The rows are grouped in 2 ways, from coarse to fine. Each group lies inside one group of the grouping before and may be the whole of it. The rows also spread widely along 5 directions, which tell nothing about the answers.
Known rows, each followed by its group in each grouping:
[ 0.13, -0.14, -0.05, -0.10,  0.13, -0.15,  0.05,  0.04, -0.13,  0.09,
  0.00, -0.07,  0.08,  0.04]
Z_532 Lonas
[-0.06, -0.16, -0.25, -0.11,  0.07, -0.20, -0.05,  0.06, -0.15, -0.12,
  0.10,  0.15,  0.03, -0.11]
Z_927 nev
[ 0.02, -0.18,  0.07,  0.15,  0.15, -0.29,  0.43, -0.11, -0.08,  0.41,
 -0.04,  0.04,  0.03, -0.13]
Z_532 dez
[ 0.05, -0.14, -0.17, -0.12,  0.13, -0.20,  0.16, -0.04,  0.17,  0.09,
 -0.01,  0.02, -0.10, -0.12]
Z_927 voz
[ 0.12, -0.29, -0.05, -0.15,  0.52, -0.47,  0.51, -0.24,  0.15,  0.12,
 -0.02,  0.00,  0.01, -0.19]
Z_927 bupan
[ 0.19,  0.07,  0.08, -0.23, -0.30,  0.24,  0.24, -0.01,  0.34,  0.16,
 -0.28, -0.34, -0.09,  0.11]
Z_927 tir
[ 0.14,  0.24, -0.07, -0.26, -0.12,  0.23, -0.26,  0.10,  0.09, -0.27,
 -0.08, -0.27, -0.01,  0.00]
Z_811 burep
[ 0.20,  0.10,  0.05, -0.15,  0.04,  0.04,  0.07, -0.08,  0.07, -0.07,
 -0.17, -0.17, -0.02,  0.00]
Z_811 gasaf
[ 0.03, -0.09, -0.01, -0.08,  0.16, -0.11,  0.09, -0.06,  0.04,  0.02,
  0.04,  0.21, -0.06, -0.33]
Z_811 Kalal
[ 0.08, -0.14, -0.14, -0.26,  0.20, -0.18,  0.02, -0.07,  0.00, -0.12,
  0.04, -0.09, -0.02, -0.04]
Z_927 bupan
[ 0.07, -0.05, -0.09, -0.25,  0.12, -0.01,  0.00,  0.14,  0.17, -0.14,
  0.03, -0.03, -0.09, -0.03]
Z_927 nev
[ 0.14,  0.03,  0.07, -0.19,  0.28,  0.08,  0.08,  0.12,  0.44, -0.12,
  0.03,  0.06, -0.24, -0.31]
Z_811 Kalal
[-0.07, -0.05,  0.20, -0.16, -0.06,  0.19, -0.05,  0.08, -0.13,  0.24,
  0.01,  0.16, -0.15,  0.07]
Z_532 Lonas
[-0.04,  0.02, -0.03, -0.28, -0.25,  0.24, -0.19,  0.11, -0.08, -0.08,
 -0.03,  0.02, -0.11,  0.09]
Z_927 nev
[ 0.13, -0.12, -0.07, -0.21, -0.02, -0.12,  0.20, -0.11,  0.00,  0.03,
 -0.09, -0.11,  0.09,  0.03]
Z_927 nev
[ 0.08,  0.02, -0.03, -0.03,  0.08,  0.02,  0.08,  0.07,  0.32, -0.01,
  0.01,  0.13, -0.17, -0.33]
Z_811 Kalal
[ 0.13,  0.05,  0.12, -0.41,  0.25,  0.05, -0.07, -0.13, -0.16, -0.18,
  0.02, -0.07,  0.05, -0.01]
Z_811 burep
[-0.02, -0.03,  0.04, -0.14,  0.12,  0.06,  0.17,  0.02,  0.35,  0.10,
 -0.03,  0.06, -0.29, -0.16]
Z_927 bupan
[ 0.05,  0.03,  0.16, -0.19,  0.03,  0.15,  0.05, -0.04,  0.13,  0.07,
 -0.02,  0.12, -0.16, -0.23]
Z_811 Kalal

New rows. What belongs after each?
[ 0.16,  0.03,  0.06, -0.16,  0.28, -0.10,  0.22, -0.10,  0.14,  0.01,
 -0.07, -0.03,  0.00, -0.17]
Z_811 burep
[ 0.19,  0.22, -0.13, -0.10, -0.42,  0.16, -0.18, -0.04, -0.06, -0.06,
 -0.23, -0.36,  0.12,  0.08]
Z_811 burep
[-0.05,  0.02, -0.08, -0.11,  0.21, -0.10, -0.12,  0.00, -0.15, -0.13,
  0.13,  0.19,  0.02, -0.24]
Z_811 burep
[ 0.09,  0.10, -0.01, -0.04, -0.30,  0.27, -0.11,  0.22,  0.10,  0.13,
 -0.12, -0.16, -0.12,  0.12]
Z_532 Lonas
[ 0.11, -0.09, -0.02, -0.01,  0.27, -0.21,  0.14,  0.08,  0.01,  0.03,
  0.07, -0.12, -0.03, -0.04]
Z_532 dez
[ 0.10, -0.09, -0.21, -0.22,  0.02, -0.12, -0.08,  0.06, -0.03, -0.18,
  0.00, -0.08,  0.03,  0.01]
Z_927 nev
[ 0.13,  0.15, -0.03, -0.17,  0.12,  0.07, -0.02,  0.09,  0.25, -0.15,
 -0.04, -0.08, -0.08, -0.16]
Z_811 burep
[ 0.18,  0.03,  0.25, -0.03, -0.07,  0.21,  0.35,  0.05,  0.42,  0.40,
 -0.24, -0.12, -0.21,  0.03]
Z_532 Lonas
[ 0.02, -0.20, -0.03, -0.29,  0.09, -0.19,  0.08, -0.27, -0.29,  0.03,
  0.00, -0.03,  0.09,  0.04]
Z_927 bupan
[-0.05, -0.11, -0.13, -0.10, -0.02, -0.05,  0.08,  0.09,  0.09,  0.04,
  0.03,  0.09, -0.08, -0.14]
Z_927 tir
[-0.14, -0.08,  0.24, -0.24,  0.06,  0.18,  0.20,  0.00,  0.14,  0.23,
  0.03,  0.28, -0.26, -0.14]
Z_927 tir
[ 0.02,  0.00, -0.27,  0.15, -0.42,  0.03, -0.22,  0.22, -0.18,  0.11,
 -0.09, -0.12,  0.04,  0.08]
Z_532 Lonas
[-0.09, -0.18, -0.11, -0.32,  0.05, -0.07, -0.17, -0.11, -0.36, -0.03,
  0.14,  0.12, -0.01,  0.05]
Z_927 voz
[ 0.28,  0.11,  0.34, -0.38,  0.07,  0.19,  0.20, -0.30,  0.03,  0.06,
 -0.25, -0.29,  0.02,  0.17]
Z_811 gasaf
[ 0.06, -0.22, -0.41, -0.04,  0.13, -0.46,  0.06,  0.04, -0.08, -0.16,
  0.09, -0.04,  0.16, -0.15]
Z_927 tir
[ 0.02, -0.06, -0.08, -0.17, -0.01,  0.04,  0.02,  0.12,  0.14, -0.04,
  0.00,  0.05, -0.12, -0.06]
Z_927 nev
[ 0.03,  0.05,  0.00, -0.30,  0.23,  0.08, -0.36,  0.02, -0.28, -0.32,
  0.10,  0.09, -0.03, -0.03]
Z_811 gasaf
[ 0.13, -0.25, -0.20, -0.12,  0.49, -0.49,  0.36, -0.13,  0.17, -0.02,
  0.05, -0.04,  0.03, -0.21]
Z_927 bupan
[ 0.08, -0.07, -0.08, -0.21, -0.02, -0.01,  0.12,  0.04,  0.15, -0.04,
 -0.05, -0.11, -0.05, -0.02]
Z_927 tir
[ 0.01, -0.08, -0.30,  0.07, -0.06, -0.12, -0.25,  0.27, -0.17, -0.04,
  0.12,  0.05,  0.00, -0.04]
Z_532 Lonas
[ 0.15,  0.03,  0.12, -0.29, -0.40,  0.30, -0.22, -0.01, -0.35,  0.10,
 -0.16, -0.28,  0.09,  0.37]
Z_532 Lonas
